All rows are made from the same 10 directions, up to rounding. Whole rows:
[[-16  17  18 -17  23 -10 -16   7  -6   7  19  35   2  28 -22   5  -6]
 [  4   7  -6 -48  10   4 -11  14 -17 -53  10  21  15 -35 -10  -4 -45]
 [-33  30 -33 -46   7   8  -8   1 -29  20  22  -3 -10 -23  -3  18 -60]
 [ 23  -5 -22   8  10  49 -16 -13   1   9  -3 -19  -8  -9 -16 -22   7]
 [-31  37 -11   0  11 -13  66  18  -9  14   3 -33   5  26  32  -3   3]
 [  0  23  16 -14  27   3  19  16  -5 -35  22  -3  15  26  -1 -12   6]
 [ -2 -39 -28 -45 -10  58  17   4 -27  21 -21   8  39 -43  30   0   3]
 [ -7  37 -30  -3   7  23   7  -1  -1   0   8 -49 -26 -12   1  -6 -35]
 [  3  14 -24  15 -12 -50   1   0  -4  -9   6   6 -39   4 -20 -17  21]
 [  5  -9  19 -15 -11  -3   8  -5 -11 -30  47  -3  13 -14  13  18  -1]
 [ -2   1   2 -23   5   6   0   7  -9 -15  10  15   7  -7  -2  -1  -6]
 [-17   9 -20   1 -23  10 -10   1   8  36   9  11 -68  -1 -15  -7  37]
 [ 28   7 -20  16  14   3   1  -8  -1 -24  -3 -11   4 -20 -22 -27 -23]
 [ 15  -8   8  24  11  -1  14   2   3   1 -12 -16  10  53   8 -20  73]]

Rows cut short, each followed by the rest of it:
[ -3  17 -22  52  -5 -35  28  -9  13  30 -24 -28 -17   4] => [  0 -10 -11]
[ -3   2 -38  17 -39 -38   8 -11 -10  14  17 -27 -52  -5] => [ 6  0 42]
[  6  -2  -8 -24  -8  19 -42   5   4 -23  -9  -5 -26  -9] => [-6  1  5]
[ -7  32  15  36  41 -12  50  -2   3  25  17   6  30  25] => [-15 -15 -33]
[ 35 -16 -31  -1 -13   2 -21 -12 -15 -48 -21 -84  12   2] => [33  2 25]
[ 17 -23  14   4  27  57 -36 -23   1  28 -12  -9  48   8] => [ -6  11 -25]
[-15  22  16  13 -12  12  46   4  15   2  44 -10 -26 -15] => [10  3 -6]
[ -7  24  24  21  -9  23  -1   1  35  -6  13 -38 -40   6] => [ 8 11 -7]
[  2  41 -14  64  28 -23  10 -21  14  42   5 -15 -19  17] => [-41 -20 -41]
[  9 -21   6  -3  -1  15   1  -4  -2  -1  -9   1  27 -12] => [11  5 -4]
[ 17   8   2 -33  20 -27 -50  11 -17 -67  -6 -15  10  42] => [-5  0 21]
[-14 -16 -25 -11 -33 -18 -19   1  -4  17 -38 -14 -20  -8] => [24 18 16]
[ 10 -11  43  39   4  48  19  -4  38  14  -6 -18  12  12] => [15  1 12]
[-24  32 -48 -40   9  -9  -6   8 -32   9   7  -6 -22  -3] => [ -9  -4 -21]
[ -3  11  41  21  -6 -39  54  21  18 -38  17   1   0  27] => [21 -6 40]
[-13  27 -30  21  -5 -31  28 -15 -15  29  34 -23 -22  -5] => [ -5   2 -19]
[  2  16 -20 -31   2  24 -25  12   1 -39 -24 -36 -12 -18] => [  9   0 -31]
[ 22  17  -6  50  29   9  17 -19  13  13  -4 -21  18  -6] => [-23 -22 -47]
[ 19   9 -17   9  24  39  46 -11 -17   0  41 -21  26 -17] => [ -6 -26 -12]
[  5  16   4  14  34 -34 -52  -8   3   4 -27  13  13  34] => [-36   1 -37]
[  4  -7  25  22  23 -20   6   2   4  13 -15  24  31  47] => [-8 -9 29]
[-14  -9 -40  -2 -14  13  -6  -8 -11  60 -16  11 -26 -12] => [-7 -5 15]
[ 10  -5  13  31  21 -31  -5  -9   4   4 -34 -13  42  34] => [  3   4 -10]
[ -7  26 -28 -49  40   9 -49  10 -31  -3   2  21  -6  34] => [-38 -17   1]
[ 12  -4  22  -7  27  61 -30 -17  -4  11  38 -20  18  33] => [-7  8 16]
[ -5 -32  17  14 -30  19  -9   8  36  29 -48  37 -24 -18] => [ 4  0 25]
[ -2 -35  24   8 -19 -14  -8 -13   4  20  -3  25  26 -18] => [ 10  29 -14]
[  3  -6 -22 -16  10   6 -19   4 -11   4 -35   0  11   4] => [-2 -8 -1]
[-10  -3 -13 -29 -34 -28 -19   2 -18 -11  43  20 -49  -6] => [-6 10 44]
[  9  -5   3  47 -20   4  -4 -16  32  11 -34 -53 -12 -11] => [ 19  13 -20]
[ 23 -17 -11  -1  -3 -46 -18  -8 -21 -36  -9 -11  28   5] => [4 3 8]
[ 19  -5  21 -20 -11  10 -24  26  27 -81 -34  -6 -13 -17] => [11 -6  1]
[  8 -11 -27   0  15  30  34   0 -17  21 -19 -13  32   1] => [ 13 -23  19]
[ -8  -7   3  -4 -21  56  36  11  16   6  -7 -38 -11 -15] => [43  2 24]
[-21  22  21 -21  13 -12   3  31  15 -15 -11  58 -15   1] => [-21 -11 -18]
[-14  21   6  33  11 -44  13   4  17  20 -33   9   1  14] => [ -8  -1 -35]
[-45   6   1 -51   0  45   0  22  -6  38 -13  10  -5  11] => [26 20  6]
[ 18  -7 -17  14  -4   0 -35 -27 -12  14  28 -19 -18  14] => [-19   1  27]
[  8  26  14  20   3 -15  21   8  21 -48   1 -35  -4  -8] => [  9  -4 -33]
[ -2  28  29  32  48  -2  13  17  28   4 -45  -5  24  62] => [ -7 -21  -3]
[  8 -48  26 -35  -7  47 -53 -12  -5   2  -4  12  38 -14] => [15 35 -5]
[-27  14  18 -45  34  34  52  30 -16   4  20  52  39   1] => [  2 -13 -13]
[ 10 -22  -6  16  -2   6  -6 -26 -14  30  10 -26  25  12] => [11 14 15]
[ -6  -8  -1  -6 -23 -27 -14  -9 -10   0  20  -3 -11  -6] => [ 7 23  5]
[ -6  16   3 -13   8  13 -15  12   6 -14  -6 -19 -17  29] => [ 4 -2 21]
[ -8  -3  -7   3 -25  10   7   8  15   8 -15  -5 -36 -12] => [11 -3 23]
[  5   4  21  27  -7  18  34  -2  16   1  32 -19 -13  11] => [10 -6 34]
[ 15  13 -13 -20  23  26  15 -13 -33 -23  59 -26  30 -14] => [ -4  -4 -28]
[-12  -2  31  14 -21 -25   6   9  24  -3   0  18 -23   8] => [ 7 12 19]
[-22  -5  15  10 -13 -22  52   1  -3  29  21  25  15 -13] => [17 14 -8]
[  2   7  18  -6  12  22 -37   4  21 -18 -28 -17   4   5] => [  1  12 -35]
[-19  19  -7 -30  13   5   0  12 -12   1   5   9   0   4] => [ -2   2 -18]
[ 16  -9  -1  54 -29 -36  -4 -25  14   4  -1 -56 -19  13] => [17 15 24]
[ 19   8   2  26   3 -45  39  -1  -5 -35  26  -3  10   1] => [ -5 -18  10]
[  6   3   3  33  10  -7  -7  -6  20  17 -34   2   5   0] => [-14  -6 -29]
[ -6  12 -13 -31  18  31  10  19  -6  -9 -10  25   4 -20] => [-12 -22 -22]
[ 16 -11  43   4  11  30 -49 -13  14  -6  34  14  -4  27] => [-24  11  22]
[-33  14 -21   1  -3  -8  48  21   8  34 -55  10   3 -26] => [ 20  -6 -42]
[  9   4   8  11   4  22 -40 -18   9  12  24  -6 -23   9] => [-24   6   0]
[ -9 -10 -41 -16   6  20  16  -6 -30  47 -11   4  20 -10] => [ 5 -8  1]
[ -7  11  16   5  -6 -35   1   0   1 -13  22  -2  -8  13] => [ 3 15  0]
[-20  13  27  -5  16 -25  36   6 -14   3  32   1  35  34] => [19 17  1]
[  9  -7  15   8  -7   0  12 -10  -2 -11  34  -6  10 -10] => [ 5  9 -1]
[  4 -42   5 -15 -24   0  31 -15 -26  10  46  45  38 -59] => [  7  15 -15]
[ 10  -7  -9 -12  30  -2 -10  -1 -21   2 -12  20  38  20] => [-15 -14   4]
[ 21   6  17   9  22  37 -42  -1  26 -23 -27 -19   1  11] => [-15  -8 -20]
[ -8   2   4 -14   9  66 -40  -3  16  24 -21 -20  -8  -1] => [  2  13 -24]
[-18  23  -4 -16 -25  23 -30  10  24  -8   2 -17 -72 -18] => [-2 10 -8]
[-28   1 -14 -25  -9  59  -7  -3  -4  56  14   5 -27 -15] => [ 2 12 -1]
[  5 -18 -17 -18   0  32  -6 -12 -18  15   5   4  22 -30] => [  0   4 -21]
